Every row belongs to one group in each of 4 separate groupings. Each group adds its own fixed numbers to the row, and there is some noise. The rows also spread widely along 11 directions, which tell nothing about the answers.
In the rows, 128 means zero.
Known rows, each followed by its group in each grouping:
[111 121 101 137 139 135 120 159 111 143 183 136 142  81 122 173 132 159
 156  84  81 104  96 150 113 100 152 132 125]  (2) q160 q9 q811
[141 127 179 147 137  99 115 200 140 133 176 149 190  88 150 106 151 124
 100 132 114 153 125 141 104  80 180  82  92]  (1) q964 q272 q745
[132 145 163 141 120 142 122 161 145 136  89 157 109 170 133 107 128 124
 105 131 138 167 147 137 133 112 100 124  93]  (0) q553 q395 q29
[104 176 111 129 117 123 122 118 107 147  95 124 152  93 107 106 114 100
 160 174 145 111 166  82 165 150 110 156 140]  (2) q160 q272 q215
[ 98 164  93 152 113 115  69 121  93 109 136 130 106  91 113 131  88  94
 182 140 154 170 149 151 158 131  89 139 138]  (1) q964 q219 q91
[ 87 126 165 166 104  81  74 134  54 128 197 157 138  99 116 114 111 140
 158 110 167 157 128 201  70 122 153 112 143]  (0) q553 q395 q811
[157  99 142 113 113 131 105 119 152  91 178 100 145 132 146 171 101 205
 122  85 193 142  87 119 106 141 115 126 166]  (1) q160 q219 q131
[142 158  83  86 126 160 140 131 179 111  80  85 118 138 131 169 105 193
 118 121 129  94 135  60 175 146  80 167 143]  (2) q160 q9 q215
[120 141 102  69 171 105 187 135 137 157  68 120 143 117 150  97 160  90
  92 152  61  70 149 104 133 128 153 113  97]  (2) q553 q219 q745
[115 154 161 156 131 196 146 155 137 160 125 146  39 161 135 134 131 101
 156 131 100  95 114 142 109 128 163 137 108]  (0) q160 q9 q29
[ 65 174 111 129 130 149 146 140 101  99 135 102  82 129 164 108 138  90
 114 136  50  45 168 163 136 110 145 107 101]  (1) q964 q395 q91
[136 111 127 109 110 120 116  98 113 120 120 120 151 110  80 133 106  99
 166 134 148 161 137 111 162 158 122 139 175]  (0) q964 q272 q131
[132 132 110  75 164 130 174 153 137 168  99 104 132 126 156 155 146 178
 104 118  84  82 121 123 104 144 134 132 126]  (0) q553 q219 q29
[142 157 155  98 140 140 162 147 158 140  83 108 109 142 149 110 139 129
 112 158 122 108 137 103 129 139 143 124 127]  (1) q964 q272 q131
[153  65 124 100 154  73 120  76  96 174 124 154 186  85  89 116 122  89
 149 118 157 175  74 147 112 150 124 150 145]  (0) q160 q219 q811
[139 138 137 120  93 133 109 144 152  64 136 115 129 141 134 148 106 169
 110  97 156 167 152 105 151 117  96 110 135]  (2) q160 q219 q131
[ 99 108  99 118 126  61 102  85 102 126 161 158 155  94 107  75 127  31
 151 142 126 138 104 166 127 111 160 133  98]  (0) q160 q9 q131
[120 167 137  89 124  76 129 118 114 119  80 115  91 118 109  80 129  77
 136 161 137 154 161 140 143 136 139 117 151]  (1) q964 q9 q29
[116 126 206 200 104 183 105 165 108 134 160 180  88 161 134 124 116 101
 149 118 128 144 122 152 103 123 146 112 104]  (0) q964 q219 q131
[113 154 126 146 132 188 127 158 131 127  97 127 104 147 141 136 116 112
 131 134 100 104 154 107 159 137  93 136 105]  (1) q964 q219 q745
[165 152 157 152 118 122  82 189 172 114 155 135 136 120 135 155 108 204
 119 114 181 192 125 120 121 101 115 112 131]  (1) q553 q395 q91
[116  91 128 137 140 125 121 131  92 155 125 164 176 103 109 120 134  88
 145 106  89 137 110 140 142 122 113 127 102]  (2) q964 q219 q131
[124 119  90 114 152  84  92 140  94 148 132 145 191  82 118 141 115 150
 137 101 145 189 113 152 129 118  71 142 110]  (0) q160 q219 q745
[ 92 186 132 117 108 129 129 140 115  96 102 102 117 140 154 112 110 131
 108 157 119  90 195 102 143 152  98 128 134]  (0) q964 q219 q91
[ 70 100 135 155 115 119 112 111  86 104 182 157 158 141 172  74 144  66
  95 113 100 103 108 191 101 100 143 107  49]  (0) q964 q272 q131
[135 107 154  96 139  81 123  91 100 138 106 123 145 117 125  92 124  99
 125 139 176 151 121 146 112 162 125 128 146]  (1) q964 q219 q745
[ 90  94  63 100 126  96 117 105  81  72 207  98 152  84 135 143 136  98
 134  76  74 119 103 201 126  91 165  88 122]  (1) q553 q272 q811
[161  85 126  72 174 124 177 165 135 169  91 142 161  99  99 158 172 134
 125  82  28 142  98 134 137 106 151 108 127]  (2) q964 q9 q131
[ 85 116 132 134 126 109 113 110  46 144 110 161 140 128 109 103 136  99
 146  99 121 149 134 183 119 132  90 126 113]  (2) q553 q395 q131
[ 99 115 176 159 115 118 115 167  99 119 167 173 172 131 156  94 137 104
  96 120  95 127 134 156 107 102 137  96  73]  (0) q964 q219 q131
[150 150 176  75 120  75 147 180 155  71 146  90 162 114 156 110 153 184
  66 121 124 148 161 115 114  90 164  64 147]  (1) q160 q272 q131

New rows, each followed by its group in each grouping:
[137 119 138  69 146  95 158  74 127 134  59 107 118 146 143  96 129 119
  95 138 169 120 130 122 112 181 110 142 139]  (2) q964 q219 q745
[110 214 158 158 109 144 112 156 125 121 139 117  75 122 149 127 116 162
 141 152 175 132 169 121 108 132 141 122 131]  (2) q160 q272 q91
[159 113 130 100 137 141 137 114 163 104 104 126  81 164 151 131 124 123
 110 104 146 169  98 137 133 122 108 124 105]  (1) q160 q219 q131
[151 123 141  60 137  73 145 137 132 124  58 120 194 136 130 107 134 168
  73 131 136 161 153  98 140 148  65 130 135]  (0) q964 q219 q131
[153 141 155 109 145  99 127 195 146 169 104 140 204  95 126 129 136 168
 105 149 120 145 142  90 130 127 113 132 123]  (0) q964 q219 q29
[122 116 108 138 105 160 100 134 124  94 157 135  87 142 100 159 111 104
 173  86 107 163 107 160 151 106 127 113 135]  (1) q553 q9 q131
[119  85 102  96 143 112 135 150  95 131 132 149 158 123 124 141 148 127
 108  64  51 155 104 187 111  93 119 102 100]  (0) q553 q9 q811
[127 151  96 154 116 159  86 121 150 125 143 127 111 116 115 152  78 129
 186 146 179 135 112  95 162 147  86 172 137]  (1) q160 q219 q131
[ 97 173 122 141 131 153 121 153  75 168 111 106 147 101 104 143 116 131
 191 153 121  85 169  99 147 166 117 144 170]  (1) q553 q272 q745
[138 168  83  79 143 100 130 122 135 136  58 115  93 112 102 128 111 103
 156 154 135 171 167 117 160 146 107 144 144]  (0) q553 q219 q745
[161  94 169 141 133 184 119 143 119 183  78 155 165 156  96 166 106 166
 155 107 148 159 106  87 142 178  49 167 152]  (0) q964 q219 q131
[133 145 174 104 101 116 139  99 144 111 110 100 127 147 133 101 113 128
 121 169 183  97 150  85 128 178 151 136 175]  (0) q964 q272 q131
[110 162 150 165 100 125  78 167 101 106 139 155 115 124 137 130 103 143
 132 116 151 195 161 157 121 111  87 113 110]  (0) q964 q219 q91
[110 161 106 152 138 157 103 149 125 164  90 152 137 125  96 111 110  63
 176 159 111 123 143  90 185 130  87 161 108]  (1) q160 q9 q745
[112 125  96  81 144 111 173  94 116 149 118 100 143 103 122 116 137  84
 144 157  80  57 129 117 128 151 182 137 153]  (0) q553 q272 q811
[ 85 133 107 173 101 107  66 116 135  90 205 154 110 117 151 102  97  83
 135 134 166 125 105 171 111 105 150 143  75]  (0) q964 q9 q745
[114 114  99 153 147 191 119 153 107 188 119 160 128 104  76 171 118  79
 204 118  61 118 112 130 165 132 123 158 126]  (0) q964 q9 q745
[155 132 143 111 108 140 127 182 170  61 147 119  94 134 129 151 127 134
 120 104 100 176 145 125 149  85 159  68 135]  (1) q553 q219 q131
[142 127 162  77 126  57 132 148 145 118  92 128 190 142 151  87 139 174
  56 129 145 149 138 115 109 129  98 121 119]  (0) q964 q9 q131
[130 113 128  89 123  94 129 130 120  84 124 118 149 140 158 106 133 136
  73 100 127 161 126 153 121 109 111  92 111]  (1) q553 q219 q215
[163  81 114  60 167  49 144  65 127 161 115 121 165  76 121 122 143 143
 123 120 177 168  68 156  93 154 149 141 144]  (2) q964 q272 q131
[ 99 147 139 166  93 125  99 146 136  88 149 150 153 153 166  89 111 120
  88 136 155 111 145 107 126 112 104 125  75]  (2) q553 q219 q811
[140 139  92 121 149 146 121 146 140 177 106 135 167  95 102 165 100 149
 167 139 119 123 119  75 159 147  88 177 141]  (0) q160 q219 q811
[147 151 151 114 101  83  87 165 130  84 176 107 156  89 134 163  95 230
 118 108 191 180 144 120 105 121 124 114 176]  (0) q160 q219 q215
[169  92 130  96 160 145 142 111 136 181 101 130 138 121 105 170 129 169
 151  97 148 176  80 126 120 153 102 152 152]  (0) q160 q272 q131
[125 137 164  98 131 110 157  92 128 152 101 126  78 164 143  87 133 103
 126 157 156  79 113 137  78 174 178 137 138]  (0) q553 q9 q131
[100 163 142 154  95  99  91 158 114  92 174 137 160  83 127 109 119 117
 141 147 134 138 161 125 138 100 154 108 119]  (2) q964 q272 q131
[ 98 194 147 154  99 104 106 133 146 112 133 141  79 115 133  81 110  76
 153 184 155  98 159 113 127 132 179 136 114]  (2) q964 q9 q131
[136 142 178 162  99 156 117 164 152 112 158 130 131 129 140 149 105 165
 122 129 149 103 137  90 122 135 143 127 146]  (2) q964 q219 q811
[ 99 186 112 131 130 145 133 111 138 118 130 100  40 125 174 130 118 139
 135 148 164  85 139 147 100 146 159 143 110]  (2) q964 q272 q745
[100 167 152 147 119  72  88 216 111 120 179 152 186  75 139 100 138 140
 119 138  96 139 149 147 112  71 153  93  99]  (1) q964 q9 q131
[111 130 134  97 128  84 132 132 139  72 159 125  87 138 184  89 153 114
  76 102 108 134 108 200  85  84 172  81  78]  (1) q964 q9 q131
[111 113 160 118 102 117 122 116 114 115 138 117 170 171 149 108 119 166
  98 120 163  71 121 109 100 165 110 141 140]  (0) q553 q9 q131
[ 74 144 144 158 117 136 120 101  87 126 142 137 120 133 170  95 116 105
 124 143 149  69 126 143  97 157 128 147  99]  (2) q964 q219 q215
[126 146 153 124 128 141 137 174 173 108 124 131 115 159 192 131 142 204
  60  97 120 109 118 130  96 108 118 117  70]  (2) q964 q9 q131
[128 191 159  74 124 118 160 159 134 111  68  82  99 150 172 133 130 229
  80 133 147 104 185  94 102 163 112 113 159]  (2) q553 q219 q215
[112 126 148 152  78 194 109 117 130  69 135 120  49 188 117 144 100 108
 147  93 143 128 143 132 144 141 127 114 143]  (2) q553 q9 q745
[121 139 149 127 119 121 133 124 159  94 117 155 100 175 187  59 133  75
  55 143 135 134 130 144 113  98 132 111  42]  (0) q160 q219 q215
[118 117  68 102 125 107 108  99 128 102 134 116 167  96 107 122 113  80
 143 129 126 150 132 118 173 115 113 136 122]  (0) q160 q272 q745
[119 142 135 145 128  87  92 183 119 128 180 144 197  72 140 124 126 146
 127 125 136 151 125 135 122  90 128 111 106]  (1) q160 q219 q29
[113 186 140 124 138 101 131 114 116 168  65 148  89 121 111  73 116  54
 168 197 152 139 166 110 136 155 127 152 124]  (0) q160 q219 q131
[ 92 161 115 125 122 106 112 110 103 128 127 118 132 127 147 109 119 144
 122 129 167  89 141 128 112 147 108 155 115]  (2) q160 q9 q745
[105 174 173 134 120 105 116 143  68 165 101 141 119 104 100 118 111 123
 182 161 149 140 171 132 113 170 131 137 175]  (0) q964 q219 q131
[175 133 162  94 139 131 159 165 219 121 112 117 129 127 146 125 129 126
  88 163 115 108 142  67 137 124 183 112 128]  (0) q964 q219 q745
[ 98 159  42 111 162 110 109 121  98 165 122 120 127  76 138 166 110 164
 170 121 138 108 119 145 120 146  95 169 117]  (2) q553 q219 q745
[115 150  91  92 143  87 131 148 112 113 120 120 144  81 118 111 133  86
 140 131  76 141 154 137 161  94 133 101 120]  (1) q160 q219 q131
[174  90 160 121 160 124 122 129 147 201 125 154 139 106 110 145 132 136
 154 126 159 153  50 132 103 144 149 151 137]  (1) q964 q9 q29
[124 159 139 110 146  69 130 148 151 128 178 125 137  76 164 104 133 120
 110 162 137  98 132 134  86 108 213 109 111]  (0) q160 q219 q745
[172  85 168 105 151 165 150 163 111 184  92 131 180 142 102 166 150 174
 135  90 112 166  97 117 129 147  99 117 162]  (1) q553 q272 q29
[130 175 125 125 106  75  83 154 147 100 164 122 137 105 147 119 102 177
 123 146 187 151 129 126 110 115 133 130 128]  (1) q553 q9 q215
[ 96 132 117 132  93  84  91 151  89  83 155 132 196  95 103 115 119 118
 125  98 111 151 156 132 151  93 103 107 128]  (2) q160 q9 q811
[151 164 130  99 128  58 123 151 195 117 108 141 157  86 132  77 121  84
 108 197 137 154 154  84 146 108 162 122 105]  (0) q964 q219 q131
[103 143 110 124 137 174 145 100 114 124 111 127  15 150 139 137 117  79
 157 118  96 115 126 174 121 135 144 134 116]  (0) q160 q219 q811
